There are 10 hidden switches. A switch that is on adds its own fixed numbers to the row, and there is some noise. The rows also spread widely along 14 directions, which tell nothing about the answers.
Known rows, each followed by its switches (1 for on, 0 for off):
[ -5 -12  -4  16   7  40  -3  12   9 -25  32  -7  41  -5  -7  -1   7  -9
  29  10 -15  12  -7  41  10  -5   5  10  30  -1  -1   4 -37  16  -4] | 1 0 0 0 1 0 0 0 1 1
[ -3 -34  -1  24  24  19 -22 -31  24 -14  20 -23   1   1  -3   9 -11  47
  27  41   0  13   1  60  30  29   5  17  44 -12  15  -2 -48 -16   4] | 1 0 0 0 1 1 0 0 0 1
[  2  30 -24  -1  11 -38  -8  -1  15  77  27  -4 -25  -6  22 -26 -19   6
   9 -32   4  17  15 -23  46  12  19   2   8   1   5   6  42 -21 -20] | 1 1 0 0 0 1 0 0 1 0
[  0 -28  13  22  13  15  21  30  -1 -30   1  -5  24  13 -13   6   0 -14
  25 -12  -1 -11 -12  26 -32 -22  13  23   4 -25 -30 -12 -14  23  -7] | 1 0 1 1 1 0 1 0 0 0
[  3  52 -32  -5   8  -5   9 -11 -12  29   0  18 -18  -2  24 -12 -12 -29
 -36  19 -14   5  -9 -17  46  23  -5 -12 -15  25   5 -10  30 -37 -21] | 0 0 1 0 0 0 0 1 0 1
[-14  -6   1 -18  14 -14  21  15 -12 -46 -22  -6  14 -34   2  19 -12  31
  12  36  -9 -24 -35   0 -18   0  27  15 -37 -13 -21 -21  31 -13  26] | 1 0 0 0 0 1 0 0 0 0
[  0  -2   8   6   9  -4  12  -3  -1  13   0   1   4  -6  -5   2  -6  10
  14 -10  12  -3  -2   7   0   2   9   8 -12 -11  -7  15  -4   3  -2] | 1 0 1 0 0 1 0 1 0 1
[ 38  10   4 -14  23   4  -8 -33   2   7  20   9   0 -12  19  -9  18 -19
  17  25  -5  14 -12 -28  -8  57 -38 -24  32  47   4 -13 -17  -1 -23] | 0 0 0 1 1 0 1 1 1 0
[ -1   9 -14 -26  42  -9 -12  -2 -20 -27   7 -14   4 -28  13   0   0  10
  10  40  -8  24 -24 -38  -7  25  42 -13   1   4 -33 -45  54 -35   8] | 1 1 1 0 0 1 0 1 0 0
[  0  25 -17 -12   1  -3  14   1   0   5   7  12  19 -10  18 -14   6 -31
   7   2 -21   3 -24  -8   8  17 -24 -21   2  32   5  -5   8  -9   0] | 1 1 0 0 0 0 0 1 1 0
[-21 -41  -5 -28 -15  28 -22   0  -1  -4  -4  -1  15 -21 -37 -20  24  -7
  -2   4 -23 -14  31  -1 -19  -1  -6  -4   7 -11  19  -6   2 -16  -3] | 1 0 0 1 0 0 1 0 1 1
[  4 -13  -1  22   7 -16  14 -14  -5   2 -14   7 -11   4 -16  20 -10  12
 -13   5   5  -1 -16   1 -11  10  -4  19 -17   6  -3  -5 -14  -1 -24] | 1 0 1 1 0 0 0 0 0 0
[ 30  41  -7   0  15  -5  12 -50 -18 -50 -22 -26 -56  41   6  38 -31  -7
 -30  63   4 -41  -3  17   8   3   2 -27  16  -3  18 -31 -12 -17  -2] | 1 0 0 0 0 1 0 0 1 0
[-20   8 -17  39  -6 -19  35 -39 -10   4 -14  13  31   0 -27  25  -4  -8
 -32   3 -17  44 -28  34   4   6 -39  14 -24  40  27  35 -44  12  -9] | 1 1 1 0 0 1 0 0 0 0
[-12  35 -17  -7  15  -7   5 -35 -16  -5   0   4  17 -10   1  -2  -4  -9
 -23  23 -25  29  -6  -6   7   5   3  -8  -4  27   9   1  22 -13   2] | 1 1 1 0 1 1 0 0 0 1
[-16 -15  -2  12   4 -18  16   3   5  -1 -10 -13  12   3  -9   1  -8   0
  16 -13   0  16 -21  10  -5 -11  12   4   4  -4 -10   2   7  -4   6] | 0 0 0 1 0 1 0 0 0 0
[ 14   5  17  -8   7  -8   3 -25 -15  -9 -22 -14 -26  -4 -13  23  -6  11
  -2  15  19 -16 -10 -22 -27  15  11 -15  -7  -1  -5  -6   3  -8  -9] | 0 0 0 1 0 1 0 1 0 1
[ 27  25   9   6  -6 -19  35  -9 -16  16 -30  20 -26 -14  19  16 -14   6
  -3  10   4 -29 -14 -11  -3  38 -33   4 -28  10 -12 -13   8 -12 -24] | 0 0 1 1 1 1 0 0 1 1
[ 55  37  29 -30  37   6 -28 -67  -5 -37  -1 -14 -65  43  14  11 -12  26
   4  45  18 -49  21  -8 -15  15  18 -27  34 -14   2 -29   7  -4  -6] | 1 1 1 0 0 0 0 0 0 1
[ 15   8   7 -34  29  -3 -29 -46 -11  -3  16 -11 -23 -12 -31  14  -3  13
 -17  35  13 -16  10 -56 -29  13  40  -3   3   4  11   0   8   0 -19] | 0 0 1 1 1 0 0 1 0 1
[ 11  42   1 -36  -8 -17  35 -25   5  26  -1  31   4  -5  15 -16  -2 -10
  -4   0 -12 -40  17  11  25   0 -23  12 -32   8  30  34   3  10  21] | 0 1 0 1 0 1 0 1 1 0
[-12 -22 -30  42   9 -25  60 -19   5 -39   0 -13  59  21 -16  27  -9 -54
   5  13 -21  45 -70  32 -16 -11 -35  12  20  47  14  24 -60  18   3] | 1 0 0 1 0 1 0 0 1 0
[ -7  21  19  12 -10  25 -29 -43   7   0 -18   8 -18  30 -25  -3   3  28
   2   8  -9   5   5  37  -5  23 -32 -38  16  11  39  15 -32  -7 -15] | 1 1 1 0 0 0 0 0 1 0
[-20   2  -4  -6   0 -24  -6  11  26  61  11  -2  -6   2 -14 -26 -15  14
  23 -39   7   7   5  -9  16  -8  28  11  -4 -13  16  38  22  -7  -8] | 0 0 0 1 0 1 0 0 1 0
[  0   5   8 -12  11 -14  10 -31  -8 -30 -29   6  -8   7  -9  13  -3   8
 -14  18 -11 -16 -12   9 -23   2  -6   1 -17  -1  10  -6  10  -6  10] | 1 1 0 0 0 0 1 0 0 0
[ -3  -6 -25   5   5 -27   8 -36  -2  -3   8 -17   3  -5   0   9 -12  -3
 -12  18  -9  -7  15   7  25 -13   7  11  20  -5   9 -19   2  -7  11] | 0 0 1 1 1 0 0 0 1 0
[-49 -13 -20  -8 -26 -52  21 -36   3  15 -11 -26  40 -30  -9  -7  -4  -2
 -10 -19 -17  -5  20  14  11 -36  -4 -11   1  -2  29  12  16  -2  57] | 0 0 0 1 1 1 1 1 0 0
[  2   1   5  -6  -7   0  27 -19 -21 -37 -20 -14   3 -12 -25  35  -7  -6
 -16  27  -5 -35   4  11 -22 -14   3  13 -17 -15  11   0 -13  10   8] | 0 0 0 1 1 1 1 0 1 1
[-17  35 -24   0  -9 -78  46 -53  -8 -24 -29 -48  -7  17  -8  40 -46 -33
 -38   6   3 -50 -30 -16 -22 -49  11 -25  -3   6  34   9  16   4  34] | 0 0 0 0 1 0 1 1 0 1
[ 12   1  -7  18  20 -43  20 -39  -7  15 -12  -9 -15  -1  13  18 -20  14
  -6   1  15  11   3  -2  22   2  20  18  -6 -15  -9  -7  22 -17   5] | 1 0 1 1 0 1 0 1 1 1
[ 19  21   8  -8  28 -13   9 -14  -6 -29   7 -12  -8 -11  11  23 -18  37
  17  44   8 -22 -29  -7 -14  19  24   3 -10  10  -8 -11  -1   6   1] | 1 0 1 1 0 1 0 0 0 0

New rows, each followed by its switches (1 for on, 0 for off):
[ 26  -8  12   4   5 -33  22 -40   2   8 -16  14 -19   9   1  12  -2   2
  -6  -4   9 -17  -8  -7 -17  12 -31   7  -6  18   4   1 -14   9 -14] | 1 0 0 1 0 0 0 0 0 0
[-27 -26   3  -3  -5  13   3 -14   5  17   1  20  32 -12 -50  -7   9   4
  -8  -1 -15  14   3   6 -27   4 -14  22 -18  14  29  45 -33  10 -16] | 1 0 1 1 1 1 0 0 0 1
[-19   1   6  21 -20  49 -31 -23 -18   3  10 -14  13 -32 -39  17  17  24
 -13  19  -5  18  31  20   2  23  -6 -28  11  10  20   1 -45   0 -19] | 1 0 1 1 1 1 0 1 1 1
[-33  18 -14   9   8   7  -1  13   7 -30   3 -39  17  -2  -9  11 -25   5
  20  28 -11  -5 -37  23  -5  -1  28 -28  15  -1  16   0  -4 -14  17] | 1 0 0 0 1 1 1 1 1 0
[ 44 -12   6 -32  17   8  37  -6   1  -9   8  23  -5  23  12 -15   6 -40
  16  18   1 -51   6   0 -12  10 -29  16   3   0  -7  -2 -23   7  -5] | 1 0 1 1 0 1 0 1 0 1
[-15  15  -9 -25 -18 -19  18   3  -9   7 -19 -10   6  12  -1 -27   2 -42
   6 -28 -20 -21  12 -14 -22 -21 -22 -41   7  -2   5 -10  38 -10  13] | 1 1 1 0 0 1 1 0 1 0
[-21  -1   7  19  -7 -18  -4 -16  13  25 -14 -21   0   1 -11  -2 -15  18
  17 -25   3  16  -1  15  -1   1   5 -14  16  -7  15  17   7 -10   1] | 0 0 0 1 1 1 1 0 1 1
[ 16  14  -3 -28  -6 -21  -5 -54  -8  -5  -3 -19 -13 -10  36 -18   5   8
   4  17  -6 -29  42  -1  19   4 -25 -43  34   3   3 -40  27 -20  31] | 1 0 1 0 0 1 0 0 0 1
[ -2 -18  -9 -33  15  -7  25   1   6 -20   2  12  42 -28   2 -11   7 -25
  30  27 -23  -4 -47 -21 -32  31 -32  -5   2  33   6   8  -5 -10  10] | 1 0 0 0 1 1 0 1 1 1
[ 17   9   8 -27  33 -20   4 -42  21  -9  12  -1   0  15   0  -1 -15   1
  16  22   2 -28 -12  -9 -18   0  13   8  11   4  31  29  -4   8  10] | 1 0 0 1 1 0 1 1 1 1
[-32  15  -2  35 -34 -16  40  12 -18   9 -19 -12  34 -25  -1  17   0  -5
  -4 -46  -3   7   6  43  22 -36   0  -1 -28 -17 -16   3   6  15  28] | 0 1 0 0 0 1 0 1 0 0
[-29  -3 -27  -2   6   6   1 -15  22  -2  27 -13  32  -1 -12 -10 -15   2
   7  25 -25   7  -3  36  28 -10  16  14  21   5  37  27 -19  -9  16] | 1 0 0 1 1 1 0 0 1 1
[-51  28  -6   8   3 -29  -5 -16 -13  -4 -38  -6   9 -10 -27  10 -16  16
 -25  -5  -7  31 -42 -23 -26 -12  29 -32 -35  15  10  12  46 -23   6] | 1 0 1 0 0 0 0 1 0 0
[-27   8  -9  47  -8  12  16  -2   8  15  -6   2  21  15 -21   5 -14  -6
   0 -12 -12  33 -17  46  14   0 -19   1   4  10  20  33 -36  -1 -17] | 1 0 1 0 1 1 0 0 1 1
[-12  29 -43 -43  19 -29  29 -22   2  -2  21   4  52 -10  16 -29   2 -57
  -1  28 -39  20 -32 -29  10   4 -15 -18   6  54  28  19  23 -12  27] | 0 0 1 1 0 1 1 1 1 0
[-24  -5  -2   6  19 -22  21  26  37  13  -1   1  27  16  12 -25 -25  14
  54 -18  -6  12 -61  17  -6   2  16  10   3   7   0  35  14 -14   9] | 1 0 0 1 0 1 0 0 0 1
[  6 -15 -14  15   2   0  14  15   3   7  -8 -21 -34  31  22 -12 -23 -13
   9  -3  -3 -43  35  47  33  -8   3   8  30 -54 -20 -49  15 -35   2] | 1 1 1 0 1 1 1 0 0 1
[ -8  26 -19  -3   5 -25  28   2  10   2   4  10  21 -14  21   0 -18   3
   6   8 -18 -14 -38  10  15   2   1  16 -21  19   6  14  14  -4   9] | 1 1 0 0 0 0 0 0 0 1
[-23  15   5   0  -5  28 -11   8  -1  17 -10  21  -1   2 -30 -11  -1  -2
 -15   2 -10  -3 -11  -7 -20  15   2 -13 -20  13  14  16  -3 -15 -32] | 1 0 1 1 1 0 0 1 0 1
[  6   4  -4  10  -4  -1   8   1 -33  -6 -10   3 -10 -47 -16  41   4  21
 -32  19   1  -6  -2 -14  -2  17  18  27 -43   0 -24 -31   6  -2 -26] | 0 1 0 1 0 0 0 0 0 0
[-26  13 -23  -7 -16   6   6 -10  -3   7 -14   8   8 -14 -14  -4  -7   2
 -18  29 -27  -6  -8  13  15  20 -25 -12 -18  20  34  11  -5 -30  -4] | 1 0 1 0 0 1 0 0 1 1
[-26 -20  10  24 -13  76 -28  22 -19   0 -17  13  11 -22 -27  -7  30  10
  -2   0 -14  47  28  45  24  21   0 -11  -4 -26 -15 -17  -9 -32 -19] | 1 0 0 0 0 1 0 1 1 1
[ -8  23   5 -47  10  25  -9   5   2 -14 -28  10  -5  24  10 -48  11 -42
  22  16 -24   7 -34 -25 -28  31 -24 -71  23  27  -3 -12  41 -49   3] | 0 0 0 0 0 1 0 1 0 1
[  1  -3  -8  22   5 -11  -1 -28   6  12   9  -2  -3 -11  -2  14  -8  35
  -7  13   1  -5   7  31  26  16 -11  17  -5   3  19   5 -27   2  -6] | 1 0 1 0 0 0 1 0 0 0
[-16   2 -15  26  -3  -7   3 -23   8   4  11 -10  16  -2 -15  14  -9  11
  -9   2  -7  17  -5  27  21 -11   8   9   4  11  24  17 -24   8  -3] | 1 0 0 1 0 0 0 0 1 0
[-13  -2 -16  -1 -11  -8   4  -1   5   6   9 -26   3   2 -17  -1  -8 -11
  11  -3  -8 -12  -2   8  -2  -5  -3 -14  20   1  17   1 -12  -3  -1] | 1 1 0 0 0 1 0 0 1 0
[  6 -31  26 -21  -9 -49  14   1  -5  29 -32  11   3 -47   3  -9  12  20
  26 -50   4 -24  10 -44 -51   7 -10  14 -26 -20 -28 -17  60  -2   1] | 1 1 0 1 1 0 1 0 1 1
[  4  23 -17  -9  -1 -23  12 -28  -5  11  16 -21   1   4 -24  13 -15 -24
 -14  10   1 -11 -11 -38 -21  -5   1 -16   6  32  30  23 -14  12 -21] | 1 0 1 1 0 1 0 0 1 1
[ -9  -6 -17  28 -31  -5  25  -2 -24  30 -15   5   1   0 -24   7  10 -55
 -44 -50  -5  14  35   0  10 -37 -17   7 -11  -9  -6  -3   4   6 -28] | 1 0 0 0 0 0 0 0 1 1
[-17  48 -10  28  -1 -31  52   4 -17   8  -8  25  59 -26  19   7   0 -26
  -8 -35 -15  45 -38   1  14 -23  -6   5 -48  31 -13  26  25  23  11] | 1 0 1 0 0 0 0 1 1 0
[ 17 -15 -25 -28  30  14  23  33   9 -23  56 -17  22   8 -17   2 -13 -37
  29  31  -6 -42 -23  -9 -18  -9  29  40  13  -5  -1  13 -33  21 -15] | 1 1 1 0 0 1 0 0 0 1
[ -8  39  13  10 -32  -7  -4   7  -8  19   8 -36  12 -45  19   8   1  31
  37 -30   9 -19   6   6   5   5   4 -49   5   1  -7  -7  11  10  14] | 1 1 0 0 0 1 0 1 1 1
[  2  -6   0 -13  19  14   3  -4   3   7  14  23  19 -18  -7 -12  12   6
   5  14 -12  15   1  13   7  20 -10  23 -17  12  10  21 -13   4  -7] | 1 0 0 0 0 1 1 0 0 0
[-14 -30   7  21  12 -24  17 -11  -7   2 -50  10 -20  15 -37  18 -12 -11
 -23 -14   6  11 -28  -9 -43   5  -5  12 -26 -11  -3   1   7 -20 -22] | 1 0 0 0 1 0 1 1 0 0
[-28 -12  17  10  12 -20  17 -15  16 -10 -23  15  39 -17 -19   7 -13  50
  30   7 -10  17 -47  22 -27  14   1  23 -28   7  17  44  -7   2  15] | 1 0 1 1 1 1 0 0 1 1
[-18   7  -8  14 -38   5 -22 -18 -33  25 -22 -22 -28 -41 -41  26   3  13
 -52   4   0 -19  30 -28 -17  18 -10 -29 -15   9  12 -27   0 -15 -40] | 0 0 1 1 1 0 1 0 0 1
[  2 -13  26 -23  18 -24  14 -13  14   0   6  -1  43  -3   1 -25  15 -14
  51 -34   5  22 -27 -28 -50 -10   0 -19  16  20 -11  30  14  22  19] | 1 0 0 1 0 1 0 1 0 1
[ -3 -31   5  -3  13   8  24  13  12 -33   1   6  45   3  -1  -8   6 -14
  45  -1 -10  -8 -29  25 -18  -6  -7  10   8 -12 -10   7 -15   6  18] | 1 0 1 0 0 0 0 1 1 1
[ 21  48  17  38  -1 -19  17 -31 -26 -22 -22 -33 -25  -8  37  42 -22  46
  -6  11  19 -24  12  34  22  -4  19 -18  -8 -15 -23 -36  16   5  14] | 1 0 1 1 0 1 1 0 0 1
[  6 -26 -17  42  -5 -17  27  20  -4   4  10 -32  -5  -9  -8  34 -20   6
  16   1  15 -18 -16  14   4   6   5  21   5 -12 -16 -20 -33   4 -23] | 1 0 1 1 0 1 0 0 1 0
[ 18   4   4 -31  14 -20   7 -32  -9 -17 -20  -9 -24  -3   5   5  -4  -1
   5  28  -7 -27   5 -13 -17  21 -14 -10   8  -8   3 -26  21 -18   9] | 0 1 0 0 1 1 1 0 1 0
[ 24  29 -22  -4  13  -7  46   5  -8 -12 -18  19 -12  29  43 -12  -9 -65
 -13  10 -19 -23 -11  15  29   1 -29  -6  -2   3 -12 -32  24 -25   1] | 1 0 0 0 0 0 1 1 1 0
[  7   0   7  -1   8 -13  25 -15   2 -21 -13 -10  -1   8   9  11 -11   7
  17  14   2 -26 -19  23  -9   3   4   1   2  -9  -5  -6  -4  -7  19] | 1 1 0 1 0 1 0 1 0 1
[ 18  -1 -18 -15  20 -24   5 -44   9  -4  17 -31 -14   9  -1  11 -20  -5
   9  38   6 -31  -6  -6   0  20  -7 -10  27   7  34   6 -25 -11   4] | 1 0 1 0 0 1 1 1 1 1
[-28  12   4 -37 -11 -23 -10   4  15  18  -2 -25  -7 -14 -23  -8 -21  38
  21  -7   3 -47  -5 -20 -23 -13  43  -5 -15 -19  22  25  31  -7  16] | 0 1 0 1 0 1 0 0 0 1
[-18 -13  -7 -16  15 -18  22 -32  21  -8 -10  11   8  16 -21   0 -28  26
  -5  34 -19 -40  -5  44   0  -1   3  49 -22 -16  46  40 -19  -9  23] | 1 1 1 1 1 1 1 0 0 1
[  6 -23 -17 -10  20 -37  12  -3  -2  12  31 -14  24 -43  -4   9  -3   5
   9  -5   5  -6  -3 -34  -7  -7  26  38 -12  -2 -11   1  15  14  -4] | 1 0 1 0 0 0 1 0 0 1
[ -6  11   1  -1 -14 -15  14 -37 -44 -36 -51 -28 -22 -18 -26  47  -3  -3
 -40  24   3 -15  -8 -16 -31   2   1 -31 -20  -3  -6 -32  15 -20   5] | 0 1 0 0 0 1 0 1 0 1
[  6  37  10  41   5 -28  52  -8   9  -6 -11   4  24   4  20  29 -29  25
  23   2   6  -1 -67  35  -5  13 -19   9 -26  35   4  38 -33  25   0] | 1 0 1 1 0 1 0 0 0 1
[-27 -19 -42  -8   3 -17   8  -5  15  17  36 -19  30  11 -25 -15  -7 -40
   3 -13 -15   0  11   8  26 -37  20  18  25 -17  25  19  -9   1  14] | 0 1 1 0 0 0 0 1 1 0
[-24 -18 -22 -12  -5 -14  13 -12   5  -9   3 -12  17  -3 -25   2  -9 -22
 -10   9 -14 -22   6   5   3 -28  15  11   4 -14  20   3  -2  -5  18] | 0 0 0 1 1 0 0 1 1 0
